There are 3 ways to turn a row about zero (a turn may also mirror it). The second row of each pair is the first, turned, with some noise.
Known pairs, each followed by its turn:
[-24   3   6  13  -1]
[  7   3  11 -18  15] => Nisu

[  5  20  29 -31   5]
[  2 -33 -24  13  22] => Nisu

[-20 -25  15 -14  40]
[ 38  22 -22   8  20] => nabug

[ 35 -51  13  29   3]
[  2  14 -52  -5 -42] => nabug

[-15   5  -8  34  25]
[  5  28  -4 -37   3] => Nisu

[  6   4 -23   8 -12]
[  2  -2 -13 -19  13] => Varos

[ 19   5 -19   9  24]
[ -3   7   7 -33 -14] => Varos

[  1 -11  -8  -4  -5]
[ -7   0 -12   0   5] => nabug

[ -2 -13  12   4  52]
[-20 -10 -28 -43  -9] => Nisu

[  6  -4  -7  20 -10]
[ -7 -13  -7 -12 -14] => nabug

[  8 -10  -9   3   1]
[ -7   5   2   0 -14] => Nisu

[ 18 -15  -9   7  -5]
[-20   3  -1 -16  11] => Varos

[15 -3 -1 -2 -9]
[-15   5  -2   4 -10] => nabug

[  1 -36 -14  -4  41]
[-37  11  -7 -11 -40] => Varos

[ 14 -19  -9   8   7]
[-23   8  -1 -16  -2] => Varos

[ -1  12 -19   7 -52]
[-40 -39   8  -2  -2] => nabug

[ 45 -33 -35   4  21]
[-27  18 -13   6 -59] => Nisu

[30 26 -2 -1  1]
[ 13 -11  23 -25   8] => Varos

New pairs, each followed by its turn:
[-27   0  27   7  35]
[  8  25  12  26 -36] => Varos

[-11 -39  12  10  -7]
[-28  -5  30 -14  -2] => Nisu

[  6 -52  32   9   5]
[ 19   5 -50  20 -20] => nabug

[  7  -5 -20  -1 -14]
[  6   8  10  14 -16] => Nisu

[ 10 -24 -11 -19   3]
[-16  19 -20   2  12] => nabug

[14 -4  5 -7 10]
[ 0 19 -2  5 -7] => nabug

[ 9 12  3  0 19]
[10 16 14 -4 -6] => nabug

[ 17 -49  25   7  22]
[-56 -13  -1 -20 -12] => Nisu

[ -9 -20   4  -7  27]
[-10 -18  -3 -27 -13] => Nisu

[19 -5 -9 48  2]
[ -6  38   4 -30  18] => Varos

[16  2 -4 -4  8]
[-5 17  3 -3 -6] => nabug

[  9  -4   5   4 -34]
[-10   7  20  28  10] => Nisu

[8 7 7 6 8]
[  8   5   8  -1 -11] => nabug

[ 14 -25 -34 -51 -20]
[  9 -33  19  36 -47] => Nisu

[ 34 -24  14   2  -6]
[-34  -1  22  -5  16] => Varos

[ 3 -1 10 -8  9]
[ -5 -11  -9  -3   1] => Nisu

[ 0  3 35  7  7]
[ 4 13 28 20 -1] => Varos

[-18  -5 -41   6  29]
[ 23  11   0 -31 -35] => Nisu

[-10 -15  -4  32  19]
[-12  21   5 -34  -4] => Nisu

[-24  -1  13   8   6]
[  2  -5   8 -22  16] => Nisu

[-11  -4  -5  27   8]
[ -3  20   7 -22   1] => Nisu

[ 8 21 17 12  2]
[ 10  -2  20   3 -23] => nabug

[ -8   7   5 -23  14]
[ 8 13 11 12 19] => nabug

[-52  -1  16  -5  21]
[ 46 -14   0   8  36] => nabug

[ 40  12  -4  37 -17]
[  3  19  19 -35  39] => Varos

[ -8  -3 -37   1   1]
[ -2  -1 -30 -21  -6] => Varos

[-10  22  -7 -21  16]
[ 5 14 23  0 23] => nabug

[ -1  12 -22   2  -1]
[-11  -3  12 -19   8] => nabug

[ 4 48 15 14  2]
[47  4 25 -7  6] => Varos

[-52  -8  -4 -33  -1]
[ 12 -13  -6  16  57] => nabug

[  7   3  -4   0 -37]
[ 4  7 20 31  5] => Nisu

[ -7   3 -33  14 -24]
[  7   3 -32 -18  20] => Varos

[-22  11   2   7 -30]
[ 21   1 -17  18  23] => Varos

[ 22 -21 -42  14   0]
[-27  10 -22 -37  -3] => nabug

[ -2  -2  -1 -21  20]
[  3 -23 -15  -8 -12] => Nisu

[ -7  -3  39 -27  28]
[33 25  3 36  9] => nabug

[ 31  44 -12  34  -6]
[ 35  14  18 -45  27] => Varos

[ 13 -16   8   0  -1]
[ -1   8 -16   8 -11] => nabug

[52  5 -8  9 10]
[-21  32   5 -14 -36] => nabug

[ -1 -27  -4   1  -4]
[ -6  -1 -28   0   2] => nabug

[ 17  -9  -8 -13  -6]
[-15 -16   0  -9   5] => Varos

[-18 -11  -3   2  -4]
[  2  -4  17 -11  -1] => Nisu

[ 17 -44 -52  26   7]
[-45  22 -35 -44  -1] => Varos

[-13   9  -3  -3 -11]
[17 -1 10  3 10] => Nisu

[-48   3 -19  14   4]
[ 21  22 -41  11 -16] => Varos

[  4  -8 -29   8  -4]
[ -8   1 -20 -22   4] => Varos

